There are 4 ways to turn a row about zero (a turn may also mirror it). The second row of each pair is the first, turned, with some noise. The first 36 pairs use one turn. New pairs use 3 turns, one after the other, and a turn may come again.
Known pairs, each followed by its turns in order:
[-1.892, -1.455, -0.477,  3.146,  1.789, -0.229, -0.367,  1.896]
[ 2.150, -0.156,  2.056, -2.358, -0.349,  2.143,  0.866,  1.098]
Q947

[ 3.801,  3.105,  0.906,  1.453, -1.657, -0.379, -1.359, -3.281]
[-3.541, -2.170,  1.878,  3.636,  1.400, -1.838,  1.606, -0.214]
Q947

[ 1.184, -0.652,  0.368, -0.862,  1.119,  0.949, -0.725,  0.113]
[-0.220,  0.038, -0.841, -0.466,  0.111, -0.132,  2.293,  0.086]
Q839

[ 2.084,  1.529, -2.968, -0.590, -1.022, -0.520, -1.676, -1.301]
[ 1.549,  1.348, -0.678, -2.997,  1.649,  0.644, -0.369, -2.200]
Q839

[-1.497, -4.143, -3.248,  1.209,  1.513,  0.361,  2.306,  2.615]
[ 2.407, -1.267, -0.645, -4.044, -2.163,  3.538, -1.052, -1.310]
Q947

[ 1.060, -1.807, -0.189,  2.893, -1.908,  1.669,  0.719, -0.016]
[-0.937,  2.833, -1.347, -0.037, -2.512, -1.476, -1.131,  0.782]
Q839

[-0.279,  0.197, -2.016,  1.793,  1.201, -2.791,  2.528, -1.688]
[ 2.296, -0.007, -0.738, -0.450,  2.847, -0.550, -1.002, -3.042]
Q432

[-1.504,  3.131, -1.870, -0.803, -0.874, -1.666, -0.199,  0.052]
[ 1.566, -0.322,  0.315,  2.410,  1.131,  2.982,  0.435,  0.576]
Q843

[ 0.436,  0.295,  0.687, -0.368,  2.694,  1.625, -1.781, -0.474]
[-0.119, -0.652,  0.643,  2.478,  0.092,  2.507,  0.083,  1.149]
Q432

[-4.207,  1.121, -1.091,  1.236, -0.114,  1.744,  1.114,  3.933]
[-0.266,  0.549,  1.119,  2.065, -4.104,  3.350, -2.911,  0.104]
Q843

[-0.091, -0.281,  2.187, -0.521,  0.584,  0.141, -2.267, -0.252]
[-1.028,  1.478, -0.024, -0.504,  1.487, -0.833,  1.261,  1.610]
Q947

[ 0.187,  0.561,  1.595, -0.028, -0.587,  1.197,  0.513, -1.378]
[-1.578,  1.003, -0.089,  0.038,  0.000,  1.361,  0.249,  1.446]
Q839

[-1.180,  2.186, -0.530, -1.527,  0.018, -1.337,  1.407, -1.421]
[ 1.597, -0.368,  0.448, -2.037,  1.459,  0.812,  2.265, -1.168]
Q432

[ 2.170,  2.210,  0.706,  2.550,  0.969,  0.498, -2.239,  2.630]
[-1.388,  1.050, -1.130,  0.122,  3.332, -3.765, -0.001, -0.363]
Q839

[ 1.034, -0.488, -0.444,  0.628,  2.234,  3.698, -2.372,  1.986]
[ 2.899,  1.367, -1.373, -2.006, -3.151, -0.965, -1.432, -1.354]
Q843

[-0.162,  1.754,  1.218,  2.402,  0.293, -0.377, -2.273,  1.098]
[-1.591,  1.024,  1.073,  0.645,  2.527, -2.159, -0.500, -0.594]
Q839

[-0.474,  3.246,  0.059,  1.792,  0.026, -3.523, -0.554,  0.584]
[-0.079,  0.855, -0.636,  2.190,  1.222,  3.020,  2.245, -2.144]
Q843

[ 1.035,  2.134,  2.224, -1.736,  2.506, -2.721, -1.143, -3.306]
[-3.423, -2.492,  1.329, -2.004,  2.280,  2.473,  1.339, -1.561]
Q839

[-0.421,  0.317,  1.314, -5.095,  1.222,  2.752,  0.208,  0.448]
[ 0.850,  1.236, -1.874, -1.400,  1.042, -0.663, -4.050,  3.363]
Q843

[-3.538, -0.982, -0.184, -1.203,  0.382,  1.733,  0.091, -3.169]
[-0.148,  2.311,  1.223, -2.236,  1.056, -1.642, -2.947, -1.717]
Q947

[ 1.303, -1.026, -1.241,  2.042, -1.906,  2.624, -0.702, -6.511]
[-4.391, -2.577,  3.090, -1.401,  1.979, -2.810, -1.249, -3.207]
Q947

[-2.817,  1.564, -0.845,  0.981,  2.742,  0.736,  0.670,  2.136]
[ 0.725,  1.179,  0.118,  1.954, -1.658,  1.660, -2.984, -1.907]
Q843

[ 0.092,  0.331, -0.079, -3.463, -2.177,  2.017,  0.640, -2.082]
[ 1.348,  1.311, -0.546, -0.427, -0.212,  4.506,  1.071,  1.024]
Q839

[-1.410, -2.926, -0.390,  1.682,  0.341,  2.441,  0.064,  1.580]
[-3.241,  1.458,  0.576,  0.801, -0.632,  0.299, -2.789, -0.387]
Q432

[ 1.425,  1.042,  0.957,  0.139, -1.670,  1.017, -0.316,  0.301]
[ 0.150, -0.372, -1.402, -0.583, -1.969, -0.435,  0.399,  1.185]
Q432

[-1.506,  2.915, -2.368, -1.057,  0.704,  0.542,  0.536,  0.689]
[ 2.975, -0.770,  1.199, -0.645,  2.042,  0.318, -0.665,  1.428]
Q839

[ 2.897, -1.805, -3.182, -0.953,  1.396,  2.355,  0.114,  2.481]
[ 0.597, -2.280, -3.652, -1.326,  1.019,  2.891,  1.180, -2.562]
Q947

[ 1.895, -2.419,  0.134, -0.683,  1.530,  0.712, -3.822, -0.631]
[ 2.301,  0.940,  0.638, -4.138,  0.548, -1.937,  0.499, -0.917]
Q843

[-0.921, -1.372,  1.548,  0.887, -0.503, -0.264,  1.419,  0.952]
[-1.630, -1.038,  0.506, -1.277,  0.293, -0.842, -1.536, -0.291]
Q432

[ 0.830,  1.050,  0.744,  1.354,  2.133,  3.488,  1.220, -2.729]
[ 1.181,  1.131, -1.291,  2.076, -0.620, -4.470, -0.880, -0.111]
Q843

[-0.117, -1.155, -0.157,  3.054, -1.596, -2.845,  0.527, -1.488]
[ 1.631,  0.583, -1.214, -1.580,  2.182, -2.620, -2.512,  0.293]
Q432

[-1.359, -3.565, -0.967,  3.243, -0.196,  0.652,  0.756, -1.828]
[-0.480, -1.670,  2.632, -3.951, -1.147,  0.184, -0.770, -1.122]
Q947

[ 2.229,  0.256, -4.404,  0.354, -2.068, -0.854,  3.081, -0.855]
[ 0.618, -5.815, -0.465,  1.685,  0.429, -0.186,  1.398,  0.081]
Q843

[-1.729,  1.166,  1.199, -1.153,  1.005, -0.592,  0.033,  0.680]
[-0.097, -1.122,  2.036, -1.001,  0.335,  1.377,  0.664,  0.006]
Q432

[ 4.842, -0.268, -0.146, -1.240, -0.542, -1.605,  2.017, -1.674]
[-3.337, -1.352, -1.756,  1.982, -2.699, -0.103,  1.708, -1.964]
Q947

[ 1.851, -0.292,  0.647, -0.940,  1.665,  2.560,  2.058, -2.377]
[-1.774, -1.477, -3.243,  1.639,  0.805,  1.810,  1.084, -0.579]
Q432

New pairs. What belongs after each?
[ 1.288,  0.118,  0.348, -1.556,  1.391,  2.041, -4.298, -4.428]
[ 3.899, -1.088, -0.431,  1.609, -0.366,  3.366, -2.126,  3.938]
Q947 Q843 Q432

[ 0.622, -3.345, -1.149, -0.455, -1.444, -1.338, -0.087,  1.588]
[ 1.268,  1.998,  0.889, -0.735,  2.315,  2.274,  1.420, -0.377]
Q839 Q839 Q839

[-0.161, -0.160, -1.678,  1.068, -0.382, -1.290,  0.666,  0.945]
[ 0.343,  1.146,  1.915,  0.010, -0.060,  1.363, -0.209, -0.385]
Q843 Q432 Q432

[ 2.992,  0.452,  2.971, -2.489,  1.644, -0.514, -0.950,  0.998]
[-1.444,  0.154, -2.285,  2.828, -0.390, -3.417,  1.035,  0.095]
Q843 Q432 Q843

[ 1.264, -1.292, -0.651,  0.392, -1.655,  1.601, -1.721, -0.798]
[ 0.244,  0.909,  0.201, -0.518, -1.756,  1.484,  2.486,  0.599]
Q947 Q947 Q432

[-0.517, -0.717, -0.245, -2.580, -0.092, -3.200,  1.969, -0.779]
[ 1.160,  0.623, -1.951, -3.669, -0.705,  1.410,  1.154,  0.907]
Q432 Q947 Q432

[ 0.232, -3.626, -1.115, -2.295,  0.661,  0.580, -0.118,  3.383]
[-0.395,  0.240,  0.118, -1.669,  0.642,  1.589, -4.515,  2.420]
Q947 Q432 Q839

[ 2.572, -1.791,  1.038, -0.286, -2.269, -1.466,  1.500,  3.149]
[-3.514,  1.123, -1.390,  3.001,  1.117, -1.597, -0.010,  1.293]
Q839 Q839 Q947

[-3.217, -0.599,  0.121, -4.448,  0.229,  1.133, -2.280,  0.948]
[ 1.613,  1.092,  2.363,  0.625, -2.187,  3.256,  1.291, -3.793]
Q843 Q839 Q947

[ 0.249,  1.359, -1.910,  4.801, -0.026,  0.335, -0.954, -1.915]
[ 0.130, -4.680, -3.001, -0.333,  1.243, -1.534,  0.480, -0.162]
Q432 Q843 Q843

[ 0.610,  0.028,  0.195, -2.853,  3.222,  0.130,  1.107,  0.730]
[-2.245,  1.571, -1.446,  1.404, -1.809, -2.582, -0.654,  0.819]
Q432 Q947 Q947

[ 0.788,  0.430, -0.081, -1.957,  0.619,  0.705, -0.858,  0.762]
[-1.010,  0.875,  0.656,  0.616, -0.284, -1.819,  0.866, -0.365]
Q839 Q839 Q432

[-4.252,  0.000,  0.618,  1.295, -0.367, -0.199, -0.643,  1.662]
[-0.573, -0.933,  0.959, -0.331, -0.803, -1.740, -1.197,  4.052]
Q432 Q839 Q839

[-1.232,  0.085, -2.823,  2.424,  1.316,  1.778, -0.917, -2.282]
[-4.217, -1.810, -0.014, -1.660,  0.071,  0.247, -1.592,  0.461]
Q839 Q432 Q843

[-0.059,  1.360,  2.303, -1.463, -2.417, -1.606,  2.044, -0.783]
[ 0.682, -2.207,  1.182,  0.733,  0.008, -3.680, -1.706,  1.009]
Q843 Q839 Q432

[-0.598, -1.342, -0.969, -0.845,  2.084, -4.140, -0.192,  1.189]
[ 1.000, -0.341,  3.317,  2.158, -2.830,  0.995, -0.393,  0.302]
Q432 Q839 Q839

[-1.005, -2.659, -0.306, -0.827, -0.026,  0.649, -0.926,  1.033]
[-1.697, -0.252, -1.207,  0.214,  0.020,  1.633, -1.698, -0.093]
Q839 Q432 Q947

[ 1.586, -2.588, -0.164,  1.283, -0.107,  2.525, -0.788, -1.607]
[-1.817, -1.396, -0.432,  2.977, -1.342,  1.054, -0.745,  1.715]
Q432 Q947 Q432

[ 2.661, -2.692, -1.690,  0.868,  1.580, -3.933,  1.507,  0.523]
[ 1.674,  1.826,  4.044, -1.195, -0.308,  3.013, -0.741,  1.927]
Q839 Q947 Q843

[-3.477, -1.186,  0.912,  0.339, -0.081, -3.122, -2.984, -0.302]
[ 0.071,  1.132,  0.108,  2.271,  3.668,  1.211, -2.506, -2.040]
Q432 Q843 Q947

[-1.910,  0.313,  1.115, -3.850,  0.137,  1.643, -1.939, -0.233]
[ 0.279, -3.001, -0.312, -0.742, -2.097, -2.997,  1.143,  1.367]
Q843 Q432 Q947

[ 2.713, -2.441, -3.702,  0.114, -1.356,  2.707, -1.860, -3.859]
[ 4.198,  3.487, -1.236,  0.792,  2.816,  2.222, -1.351,  3.022]
Q947 Q947 Q843

[-3.646, -2.506, -1.209,  1.629,  1.489, -1.192,  1.155,  1.139]
[-2.581,  2.678,  0.339,  1.661, -0.153, -1.232, -3.054,  0.229]
Q432 Q839 Q843

[-0.368,  1.488,  3.364,  1.107, -2.164, -1.217, -0.700,  2.332]
[-2.814,  0.673, -0.829, -2.900,  0.305, -0.843,  1.564, -2.550]
Q843 Q947 Q839

[ 0.097,  0.678,  2.480,  1.844, -2.076, -1.276, -1.767,  0.464]
[ 1.083,  0.973, -1.231,  1.187,  0.817, -3.032,  2.183, -0.329]
Q843 Q839 Q839

[-2.967,  0.449,  2.493, -1.505,  1.168,  3.040, -1.764, -1.928]
[-2.287, -1.148, -2.983, -0.007, -2.223,  2.126,  0.465, -3.140]
Q432 Q839 Q843

[-1.278,  3.384,  2.489,  1.261,  1.350,  2.388,  3.273,  0.758]
[-2.146, -1.487, -1.985,  4.078,  3.022, -0.806,  1.317,  0.767]
Q843 Q432 Q947

[ 1.656,  1.314, -1.850,  1.231,  1.684, -3.609,  3.647,  2.114]
[ 0.612,  0.038,  4.323,  3.785, -0.903,  2.665, -1.496,  1.048]
Q432 Q947 Q839

[-0.860, -0.469,  0.669, -4.503, -1.436,  0.962, -0.225, -1.324]
[-0.115,  0.896, -2.753, -0.127, -0.970, -4.145,  0.319, -0.871]
Q947 Q843 Q843

[-0.983, -0.614,  0.093,  0.158,  0.805, -0.140,  1.458, -0.406]
[-0.571, -0.575,  0.133,  0.461, -0.313,  1.568, -1.105, -0.250]
Q432 Q432 Q432

[-2.079, -1.333,  2.833,  0.266, -0.758,  0.026, -2.360,  1.828]
[-2.534,  0.292, -1.095,  1.275, -2.778,  2.129, -1.770, -0.669]
Q947 Q432 Q839

[-4.178,  0.797, -0.362,  1.435, -1.560, -2.107, -0.912, -1.073]
[ 3.475, -0.197, -1.137,  1.352, -2.062,  3.009,  1.491, -0.366]
Q947 Q947 Q947

[-2.132,  0.982,  0.784, -3.745, -1.473, -0.616, -3.584, -0.552]
[-4.589,  2.637, -2.765,  0.715,  0.670,  0.634,  0.627,  0.523]
Q947 Q432 Q839

[-1.310, -1.140, -2.265,  2.992,  1.297, -2.437, -0.183,  0.387]
[ 1.272, -0.474, -0.545, -0.194,  1.227, -2.426, -3.242,  2.434]
Q947 Q839 Q839

[ 5.000,  1.947,  0.787,  2.165,  2.354, -1.664, -0.248,  0.350]
[-2.839, -0.287, -1.531, -1.476,  4.403, -2.319,  2.396, -0.874]
Q432 Q843 Q432

[-2.469, -2.820, -1.317, -1.832,  0.257, -0.410, -0.696, -0.947]
[ 1.406, -1.377,  1.217, -1.090, -1.182,  0.307,  1.273, -3.551]
Q843 Q947 Q432

[ 0.456, -2.032,  2.743, -0.694,  0.341, -0.307, -0.278,  5.386]
[ 0.009,  0.984, -4.112, -3.655, -2.297,  1.605,  0.735, -1.109]
Q843 Q843 Q843

[-0.045,  1.225,  0.841, -3.435, -0.905,  1.033, -2.565,  0.987]
[ 0.372,  0.095,  2.843,  0.424, -3.208,  2.122, -0.292,  1.014]
Q432 Q843 Q843

[-0.928, -2.129,  1.852,  1.455,  2.179, -1.743, -1.070, -0.014]
[-0.606, -0.107, -1.193,  3.094,  1.603,  1.406, -0.520, -1.985]
Q839 Q947 Q839

